The rows are grouped in 4 ways, from coarse to fine. Each group lies inside one group of the grouping before and may be the whole of it. The rows also spread widely along 16 directions, which tell nothing about the answers.
In the rows, 128 means zero.
Some rows, each with its group in each grouping after it:
[ 93 144 112 157 144 152 124 144 146 122  89 167 139 125 141 188 109 123
 171 128  98 101  87 146 161 100 159 149 119 165  64] -> Z_337 Fugi dez pon
[134  69 118  94 145 152  85 132 132 191 163 137 166 135 151 156 141 141
  83 163 144 145 134  99 150 119 108 135 104 159 151] -> Z_233 Vara nal Rez
[129 171 122 151  95 144 128 117 140  90 118 130 125 137 129 104 139 133
  99 102  94 130 124 137 127 139 119 110 171 108 116] -> Z_233 kavos zevig lum
[109 141 148 102 124 165 127  94 116 116 124 127 101 136 158 149 113 169
 136 110 117 131 145 112 119 117 127 157 128 126 119] -> Z_233 kavos Vibi mes
[139 113 132  93 161 111 141 152 110 206  83 116 138  92 126 194 143  64
 198 177 156 109  88 112 114 135 104 151 120 118 120] -> Z_233 kavos Vibi Fulis
[158 101 124 110  86 139 148 109 133 163 129 127 155 121 121 177 136 101
 102  86  58  94 135  75 163 109 136 124  70 117 129] -> Z_233 mos nobap Kibuf
[123  70 135  94 148 141 128 139 161 188 152 149 119 115 190 147 148 113
 146 150 132 137 165 130  99 137 120 156  74 112 131] -> Z_337 Mefun Pira lig
[153 155  73  73 108 131 125 141 123 105 156 139 169 157  54 144 121 179
  90  89 104 161 122 111 135 143 108 141 160 122 178] -> Z_337 rukag Dizas zudi
[113 137 118 133 126 129 115 127 155 117 118 129 151 104 150  94 183 138
 123 159 113 207 131 135 100 165 143 170 156  77 109] -> Z_233 kavos vutu rurut
[186 144 187 146 151 120 154 140 168 141 173 107 187 124 140 154  99 139
 156 132  87 131 175 150 137 165 150 101 118 123 107] -> Z_233 Vara zepuf Tura
[114 144 126 176 162 153 121 170 175 173 165  99 157 158  94  79 110  71
  98 142 177 102 127 154 158 190 123 167 128  84 140] -> Z_337 Fugi fav kiv
[126 170 144 117 136 202 168 105 140 166 181  68 166 151 132 121 149 110
 141 133 123 102 154 112 175 174 117 145  76  44 158] -> Z_337 Mefun memu nidid
[111 146 161 147 164 120 143 124 175 167 107  80 181 137 112 147 140 142
 191 168 101 167 120 156 147 149 151 161 142 109 110] -> Z_233 mos Geru nov
[184  98 159  77 112  85 111 107  69 148 132 155 123  83 110 119 104  70
 149 148 141 185 135 126 120 116 178 121 123  86 139] -> Z_337 rukag Dizas niv
[ 96 190 118 136 129 152 167  80 145 144  92 107 143 148 115 156 187 157
 119 157 121 120 127  97 166 110 126 130 171  87 117] -> Z_337 Mefun Pira tokoz
[149 119 133 140 100  83 113 139 143 140  82 108 168 133  72 144 112 115
 128 117  73 130  86 139 134 116 123 107 164 161 124] -> Z_233 kavos vutu lir
[125 167 154 126 117 139 153 101 121 111 109  97 154 134 141 135 127 139
 142 148  81  86 141 120 139 120 120  74 134 124 129] -> Z_233 Vara nal pivem
[111 165  59  68 144 109 184 116  92 130  90 158 152  98 103 155 182  89
 167 173 122 116 101  99 135 118 162 111 118  41 140] -> Z_337 Fugi dez rif
[123 166  83 126 124 122 165 197 116 100 102 140 162 132  77 148  71  80
 148  99  99  16 105 130 139 142 116 106 117 134 144] -> Z_337 Fugi fav dinuf
[101 124 124 155 131 141 132  91 173 161 120 150 125 148 146 115 194 125
 124 173 122 187 127 177 156  90 159 112 162  73 113] -> Z_337 Mefun Pira lig
[119 132 102 116 129 118 190 118 169 161  95 156 104 133 146 185 183 105
 178 121  91 138 126 159 105 101 130 115 125  68 108] -> Z_233 Vara nal pivem
[120 154 167 118 151 126 166  89 139 143 148 106 103 161 133 104  97 110
 174 134 138 133 155 187 119 131 154 102 123  57 146] -> Z_233 Vara nal Rez
[144 145 139 176 118 112 139 162 160 112 142 157 128 127 112  98  89 109
  54  86 153  94 182 113 131 164 161 162 146 103  96] -> Z_337 Fugi dez pon
[137 103 149  92 152 147  92 118 120 135 197 113 153 156 134  87  63 140
  95 142 144 109 155 146 138 142 131  86 107 139 186] -> Z_233 kavos vutu lir
[ 90 147 125 118 107 166 129  91 140 142 109 106 114 136 119 137 141 110
 141 104 101 118 104  95 137 144 122 177  93  96 120] -> Z_337 rukag Dizas niv
[118  96  88 130 142 100 118 162 124 139 123 199 138 107 114 111 124  86
  68 159 181 124 133 134 150 104 185 121 145  87 128] -> Z_233 kavos Vibi Fulis
[112 123 123 113 161 181 157 171 125 166 147 137 118 134 165 149 104  69
 191 144 144  69 134 163 135 128 112 131  78  99 144] -> Z_337 Fugi fav kiv
[118 155 142  72 156 121 129 117  91 155 105 103  89 120 114 159  66  60
 214 113 152  65  84 123  84 175 104 157  84 120 130] -> Z_337 Mefun memu nidid
[ 81 142 123 114 155 184  93 101 157 154 143  79 194 161 112 132 151 186
 125 176 110 153 105 106 178 143 114 160 123 145 154] -> Z_337 rukag Dizas niv
[132 154 120 104 169  88 163 120 149 158 118 140 129 101 117 162 135  93
 151 141 149 102 137  98 100 175 154 153 107  77 101] -> Z_337 Mefun Pira tokoz
[143 132 167  68 152 128  98  83 108 120 165 118 118 131 150 129  77 176
 121 122 132 126 164  98  94 159 119 133 113 167 136] -> Z_337 Fugi dez rif
[193 121 145 102 109 115 103 132  95 153 134 124 175 110  93 169 105 119
 105 120 115 127 123  85 154 133 121 129 134 164 125] -> Z_337 Mefun memu nidid
[ 60 142  83 122 121  92 168 120 160 124  63 142 119 152  73 125 129 115
 144 110  97  92 101 134 124 105 155 134 132  91 135] -> Z_337 Fugi dez pon
[140 130 146 128  94 106 125 124 152 138  89  90 149 134 125 121 154 127
 120 129  63 105 125 123 106 139  65  81 158 155 143] -> Z_233 mos Geru nov
[156 172 166 124 143 181 111 106 121 142 162  77 134 133 155 131 130 106
 181 138 119 147 105 155 124 182  89 128 126 106 120] -> Z_233 kavos Vibi Fulis
[108 197 131  88 145 151 119  80  94 101 104 110 117 141 124 161 133 205
 140 140 143 157 112 100 113 131 106 159 197 137 122] -> Z_233 kavos Vibi mes
[123 163  90 114 121 128 112 107  90 141 104 154 110 140  87 136 143 104
 102 138 174 150  84 120 150 109 132 141 187  95 128] -> Z_337 Mefun Pira tokoz
[157 147 134 126  84 195 108  73 117 138 158 118 130 163 121 167 129 156
  81  67  86 133 121  89 187 105 105 131 129 152 118] -> Z_337 Fugi dez pon
[ 74 111 112 114  86 180 103  48 130 139 103 158  69 168 154 131 161 152
  81 107 106 134 114 118 153  55 119 117 135 129 130] -> Z_337 Mefun memu nidid
[ 97  92 117 131 147 110 118 119 204 154 116 151 118 127 157 138 147 119
 123 122  97 127 121 143  85 146 132 132 102 128 101] -> Z_233 kavos vutu rurut
[129  53 140 161 104 127  90 186 159 184 105 135 142 138 132 129 108  84
  94 129 116  95 114 155 137 100  88 114 136 183 136] -> Z_233 kavos vutu rurut

New rows, each followed by its group in each grouping:
[143  72 148  88  97 109 118 169 100 141 126 131 141 127 108 139  45 114
 134  92 111 100 148 116 122 114 133 149  92 158 162] -> Z_233 Vara zepuf Tura
[135 141 107 107  93 217 127 123 124 161 161  88 152 162 138 138 168 126
 121 105  96 144 118 118 168 138  65 146 116  95 169] -> Z_233 mos Geru nov
[123 118 142 143 136 155 107  77 146 162 162 120 169 157 117 112 151 160
  41 166 146 144 147 109 202  97 156  94 154 115 145] -> Z_233 kavos Vibi Fulis
[108 162  98 113 133 142 120 119  96 143  89 139  94 137 127 129 148  73
 163 154 151 124  68 164 122 115  95 104 170  94 138] -> Z_233 mos Geru nov
[130  92 103 151 150 129 125 171 189 184 156 165 110 126 136 120 132  54
  99 105 168 123 128 153 111 175 137 174 102  74 112] -> Z_233 kavos zevig lum
[164 116 161 142 134 112  83 108 126 134 139 168 101 116 148 128 111 115
  94 132 156 166 130 153 118 121 147 112 170 139  90] -> Z_233 kavos Vibi Fulis
[133 119 105  82 117 124  60 113  50 107 106 191  95 104 144 145  93 108
 103 139 153 115  92 101 118  98 129 109 142 176 115] -> Z_337 Mefun Pira tokoz
[ 92 155 113 148 156 211 139 177 150 153 156 108 173 161 156 121 150 156
  91 169 166  95 161 124 178 143  86 154 150 110 158] -> Z_233 mos Geru nov
[ 92 141 123 122 144 106 143 115 159 115 108 131 152 141 121 129 124 165
 117 148 106 113 140 123 125 124 152 111 140 125 131] -> Z_233 Vara zepuf Tura
[169 194 105 143 149 180 115 159 105 143 175 111 167 156  90 145 110  82
 140 129 152 132  79 173 183 162 108 124 164  95 137] -> Z_233 mos nobap Kibuf
[117 146 112 117 153 188  98 144 122 128 153 122 178 132 153 130 142 129
 191 172 101 174  91 173 157 146 126 134 116 123 129] -> Z_337 Fugi dez pon
[115 132 138 163 175 123 124 126 175 174 126 121 207 115 125 151 158 121
 136 207 124 136 117 128 185 135 181 129 125 119  91] -> Z_337 Mefun Pira lig
[138 122 161 126  99 119  64  32 151 144 118 105  92 157 139 107 161 133
 117 122  76 193  82 155  96 127  89  73 164 153 120] -> Z_233 Vara zepuf Tura
[107 166 110 113  92 174 129 137 103 132  94  86 151 146  95 152 126 125
 137 108  98  82  92  92 156 134  75 157 132 137 146] -> Z_337 Mefun memu nidid
[118 150 186 117 148 152 129  86 150 153 143  91  86 123 186  97 136 110
 146 139 149 112 167 119  77 192  98 153 104  88 117] -> Z_337 Mefun memu nidid
[ 92 192 151  98 102 178 114 104  49  80  78  73 136 104 140 116 113 151
 179 147 117 136 103  81 130 145 117 189 149 120 126] -> Z_233 kavos zevig lum
[ 91 115 127 135 139 127 171 139 173 158  89 152  81 138 151 167 115  84
 197 103 106  92 114 184  98 104 134 133 106 100 106] -> Z_233 kavos vutu rurut
[141 115 144 148 145  79 146 135 210 190 116 122 132 141  97 133 150  90
 136 134 117 128 129 162 103 152 113 112 143 103 123] -> Z_337 rukag Dizas niv
[ 85 134 175 134 135 152  71  86 145 138 125  97  72 152 166  67 108 121
 125 139 151 122 123 155  85 165  85 139 139 142 127] -> Z_337 Mefun memu nidid
[134  98 129 119 105 122  96 112 107 130 122 164 119  72 160  93 169 103
  69 151 158 190 152  79 115 144 170 183 129  71 102] -> Z_233 kavos Vibi Fulis
[101 142  97  80 109 135 105  94 106  91 126 153 128 156  92  99 132 199
  97 134 129 206 129 131 136  95 149 146 183 107 170] -> Z_337 rukag Dizas zudi
[179 164 141 121  81 199 143 113  84 129 149 109 156 141 129 164 137 134
 131 104  80 131 136 112 191  95 100 111 141 122 138] -> Z_337 Fugi fav kiv
[110 100  88  76 122 109 140 168 123 156  87 144 125 113 128 141 137  68
 170 140 106  73 101 134  87 134  88 107  95 118 160] -> Z_337 Mefun memu nidid
[187 146 172 104 107 155 148 136  83 141 138 107 144 101 158 159 120 113
 161 125 115 134 163 109 138 135 111 140 128 110 128] -> Z_233 mos Geru nov
[139 150 168 129 138 161 150 128 140 139 173  97 121 174 129 111  66 118
 155 104 125 102 161 188 138 139 123 112 122  96 162] -> Z_233 mos nobap Kibuf
[106 142 104 162 123 105 158 138 184 165  72 148  59 173  89 147 136  72
 156  85 122 102  83 200  97 104  89 116 180 111 113] -> Z_337 Fugi fav kiv
[ 80  82  69 123 103 104 127 140 165 146  81 166 132 132 105 116 178 109
  90 135 104 136 103 132 125  94 137 124 138  97 143] -> Z_233 kavos Vibi Fulis
[130  97 131 105  96 120 163 169 130 154 105 126 133 142 116 151 109 112
 177 109  90 122 137 161 120  94 113 128 121 113 163] -> Z_233 Vara zepuf Tura
[134 148 139 105 163 123 139 112 114 188  98 121 113 131 134 161 155  93
 173 185 163 112 100 140 119 113  84  90 169 124 134] -> Z_337 Fugi dez pon
[127 104 140 101 120 137 112  73 138 133 152 130 124 115 162 112 120  99
 101 117  88  99 136 100 116 148 146  94  61 111 128] -> Z_233 kavos vutu rurut
[116 142  97  77  98 214 105 102 104 109 165 103 160 167 141 118 150 175
 117 124  68 137 119 115 156 122  70 102 118 140 190] -> Z_337 Fugi fav dinuf
[117 176 156 126 143 159 180 128 143 128 121 111 109 143 149 149 133 157
 190 127 133 149 157 165 111 132 118 161 162  76 120] -> Z_233 kavos Vibi Fulis
[137 169 203 193 148 165 133 122 183 154 143  58 171 155 151 120 131 145
 159 163 100 139 150 175 158 157 110 123 159 127 107] -> Z_233 mos nobap Kibuf
[201 150 154 113  88  95 119  89  93 103 120 139 124  91 120 138 117  98
 124  91  82 153 120 111 111 140 149  95 147 115  98] -> Z_233 kavos zevig lum
[149 100 123 132  74 208  93  99 109 166 160 137 130 156 132 137 156 119
 102  99 105 203 111 140 198  80 124 158 127 110 131] -> Z_337 Fugi dez rif
[ 72 180 140 166 113 165 125  76 124 124  77 112  93 167 108 118 132 123
 169 129 122 158  78 176 167  87 145 153 178  99  98] -> Z_337 Fugi dez rif
[185  95 185 131 107 125  90 151 109 152 149 120 130 127 160 107 101 115
 106 145 139 145 164 152 113 127  85  98 161 160 143] -> Z_233 Vara nal Rez
[104  96 120 133 143 135 183 195 143 170 102 163 132 115 147 158 114  76
 181 145 137  80 154 158 143  97 153 156  90  90 123] -> Z_337 Fugi dez rif
[ 42 157 141 118 141 147 122 105 140 115  62 101 122 143 137 127 131 177
 170 171 110 109 112 121 117 113 109 154 149 154 127] -> Z_337 rukag Dizas niv
[142 141 129 126 120 189  77 132  65 131 139 131 140 123 165 119 133  85
 167 179 133 172  80 179 159 110 112 100 149 120 130] -> Z_233 Vara nal pivem
[ 90 117 144 166 132  97 119 132 198 152  88 136  90 150 129 102 128 106
 129 125 129 120 123 181  87 137 114 134 156 127 105] -> Z_337 Mefun memu nidid
[135 170 157 113 134 193 113 140 116 137 139  79 121 158 158 163  90 146
 152 105 122  68 123 121 118 164  30 135 137 185 140] -> Z_233 mos Geru nov
[107  97 101 117 124 125  81 130 114 126 108 189 126  88 174 127 155 129
  45 162 159 131 139  63 117 124 142 156 128 143  97] -> Z_233 Vara nal Rez
[137 112 129 106 123 210  54 113 110 147 194 124 120 131 204 100 145 114
  86 139 145 156 129 114 120 174  72 142  96 127 140] -> Z_233 Vara nal Rez
[133 122 119 114 160 120 110 143 112 175 108 161  84 100 160 151 121  32
 146 148 179  82  94 135  96 149 105 120 118 120 107] -> Z_233 mos Geru nov
[172 136 129  87 117  92 158 107 131 164 110 128 106 122 116 177 138  97
 123  93 108  88 131  94  92 138  88  94 132 120 133] -> Z_233 mos Geru nov
[180 144 168 159 107 143 148 144 126 125 162 115 187 124 106 125  94 126
 102 112 102 127 177 116 186 132 166 137 130 110 118] -> Z_337 Fugi fav kiv
[133 209 161 146  94 169 157  82 107 107 114  63 138 148 114 102 131 106
 150 123  81  82 123 122 156 141  96  82 148  94 139] -> Z_337 Fugi fav dinuf
[127 141 150 105 113 120 167  70 161 115 137 126 135 122 154 119 152 154
  99 120  72 101 193  89 115 139 150  90  96  89 125] -> Z_337 Mefun memu nidid
[ 93 168 120 144 120 165  99  99 129 108 125 123 113 143 137  73 156 119
 127 142 134 179 106 152 130 152 131 155 156  79 117] -> Z_337 Fugi dez pon
[114 140  82 131 132 114 142 145 155 164  74 130 160 126  75 185 159  87
 170 126  90 118  58 124 143 129 120 155 131 127 106] -> Z_337 Fugi fav dinuf
[133 184 110 137 116 101 194 137 179 129  89 111 167 127  94 172 169 145
 112 110  78  71 146  77 120 157 107 127 152 109 109] -> Z_337 Mefun Pira lig
[143 156 120 130 130 150 159 142 114 145 123 142 158 116 142 168 148 109
 111 155 135  80 137  96 166 113 125  98 139 108 120] -> Z_233 Vara zepuf Tura
[179 108 118  73 109 144 126 148  96 144 197 130 130 150  91 122  58  84
 132  62 123 121 137 147 134 154 123 136  81  98 180] -> Z_337 Fugi dez rif
[106 191  97 124 125 154 119 112 108 140  97  95 129 157  89 115 159 102
 132 146 142 113  66 127 143 143  71 115 184 108 150] -> Z_337 Fugi dez pon
[162 126 137 163 100 130 121 158 129 180  94 107 166 149  88 154 144  93
 118 140 111 126  92 153 182  90  86  95 193 148 135] -> Z_233 mos Geru nov
[ 76 135 146  77 168  98 154  97 134 144  83 114 117 125 122 149 108 178
 152 150 153 118 149  86  94 129 153 183 137 120 133] -> Z_233 kavos zevig lum
[115 164 161 164 135 172 111  68 171 147 137  96 103 153 182  96 172  98
 134 149 103 125 114 169 127 154  93  72 138  98 110] -> Z_233 mos Geru nov
[ 94 125 105 111  80 150 132 105 111 118 105 109 154 155  81 115 112 120
 118 101  64 100 105 108 176  90 141 121 105 119 163] -> Z_337 Fugi fav kiv
[122 163 155 134 123 143 142 116 121  88 120 150 102 150 141 144  73 168
 133  97 116  98 159 142 132  98 140 121 157 152 106] -> Z_337 Fugi dez pon
[103 152 141  96 170 172 143 176 130 125 156  98 142 118 157 138  75 133
 193 120 152 115 150 127  92 208 124 231  80  96 132] -> Z_233 kavos vutu rurut
[112 157 148 104 147 149 145  44 157 127 165 125  99 154 150 137 108 172
  71  87 127  94 181  75 130 149 154 133  97 102 120] -> Z_233 mos Geru nov
[140 144 116  97 147 170 108 129 120 135 188 122 131 184 103 126  81 143
 131 107 136 138 120 174 146 133 104 118 139 134 174] -> Z_337 Fugi fav kiv
[127  70 110 103 126 156  89 109 155 161 187 156 138 141 151  85 164 134
  84 141 127 216 154 144 135 133 145 151 107  88 158] -> Z_337 Fugi fav dinuf
[179 156 128  80 122 171 109  99 100 131 179 113 131 140 152 146 125 110
 160 118  90 118 108 146 121 155  75  66 110 131 152] -> Z_337 Mefun Pira lig
[ 93 116 124 127  93  83 138 117 114 131  44 129 146 109 106  97 164 116
 112 174 109 143 125 110 139  82 157 119 171  94 139] -> Z_233 mos Geru nov
[145 138 160 131 116 119 188 116 162 132 129 150  70 104 166 143 125 100
 116  68 131  96 197 102  78 158 147 167  99  55  86] -> Z_233 kavos Vibi Fulis
[111 163  81 126 114 164 127 133 152 101 125 140 130 156 134 139 162 157
  99 108  89 111 108 141 120 132  76  99 165 128 134] -> Z_233 kavos Vibi mes
[154 121 105  78 142  74 139 135 137 152 118 126 171  80 102 153 160 107
 124 141 118 137 125  70  90 186 136 152 109  93 126] -> Z_233 kavos Vibi Fulis
[113 153 111  98 147 172 120 128 121 140 163 106 173 157 116 137 116 168
  86 146 145  85 140  86 165 146 101 133 130 142 168] -> Z_337 Mefun Pira lig
[ 57 142 133 166 136 165  89  99 151 137  95 110 141 159 130 120 117 130
 127 163 114  93  85 139 178 107 137 124 130 160 108] -> Z_337 Mefun Pira tokoz
[156  82 152 121 133  92 147 142 154 160 115 157 163  83 162 171 150 126
 150 158  97 176 171 122 117 116 179 150 106 110  87] -> Z_233 Vara nal pivem
[131 110 162  91  96  88 158  80 121 168  75 104  92 106 128 121 163  93
 164 130 102 153 145  99  80 121 121 150 123  78 134] -> Z_337 Fugi fav kiv
[118 167 133  84  74 192 118  13  81  97 126 112 105 150 155 156 148 179
 115  93  62 151 116  76 157  85 123 110 117 121 126] -> Z_233 Vara nal Rez
[121 164 145 132 124 185  73  74 110 123 152 114  97 122 196  67 175  95
 110 172 147 153 120 130 113 174  92 111 138  89 117] -> Z_337 Mefun Pira tokoz
[ 92 107  95 112 114 167  64 151 109 130 128 129 133 135 127  97 106 115
  83 122 149 120  91 103 131 152 101 179 122 149 150] -> Z_233 kavos zevig lum
[110 132 171  95 142 130 143  46 159 135 166  83 145 146 133 121 102 172
 125 108  89 138 174  89 128 163 178 152  61  92 133] -> Z_233 Vara nal Rez
[157  92  80 105  72 116 107 167  87 151 105 169 134 113 105 115 168  84
  77 134 139 182 114 124 134  94 110 141 178  90 162] -> Z_233 mos nobap Kibuf
[ 78 155 113 103 168  98 138 103 136 116  93 144 109 129 125 124 107 114
 169 151 128  87 105 141  95 141 150 114 118 116 117] -> Z_337 Fugi dez rif
[ 99 165 128 140 165 134 136 104 162 146 148 107 142 180  94  91 126 148
  98 152 166 143 139 161 156 139 143 121 178  79 157] -> Z_233 mos Geru nov
[126  94 179 135 122  99 123 153 156 117 126 128 174 124 129 120  63 184
  79 126 105  90 206  96 135 127 163 146 119 179 123] -> Z_337 Mefun memu nidid
[155 135 180  72 101 186  99  69  61 101 162 137  92 106 204 128 100 139
 125 124 111 108 169  87 119 119 108  96  94 146 133] -> Z_337 rukag Dizas niv
[ 81 174  84  75 158 192 153 172 107 132 120 109 136 156 124 171 112 149
 194 132 136  83 107 124 124 142  70 178 124 131 166] -> Z_337 Fugi fav kiv
[ 82 130  88 100 138 191  72  92 118 136 150 136 137 172 127 120 131 155
  98 142 129 136  84 128 171 108 112 121 127 154 155] -> Z_337 Fugi dez pon
[112 107  97 134 110 153 136 122 125 173 115 146 169 104 124 121 200  95
  67 170 144 145 137  64 184 110 158 168 118  67 129] -> Z_337 Fugi fav dinuf
[121 160  71  86 144  68 180 160 136  98 104 158 156 143  73 142 120 148
 138 134 114 117 134 152 101 121 145  91 172  89 162] -> Z_233 Vara nal pivem
[119 121 164  98 107 140 136  59  98 107 163 133 110 128 162  70 104 141
  81 129 132 141 202 102 136 114 188 117  96  62 151] -> Z_233 Vara nal Rez
[135 153 113 102 144 131 121 167 122  72 152 166 124 140 139 126  74 176
 112 107 134 110 156 159  92 143 116 113 167 147 140] -> Z_233 kavos Vibi mes
[ 69 185 122  97 162 175 153  86 154 133 116  87 110 186 117 175 106 180
 180 103 104  75 106 123 120 139  81 149 124 151 141] -> Z_337 Fugi fav dinuf
[118 188 117 101 140 186 112 111  64 134 130 111 116 167 115 133 111 131
 127 150 182 113  93 135 165 111  83 115 190 122 167] -> Z_233 mos Geru nov
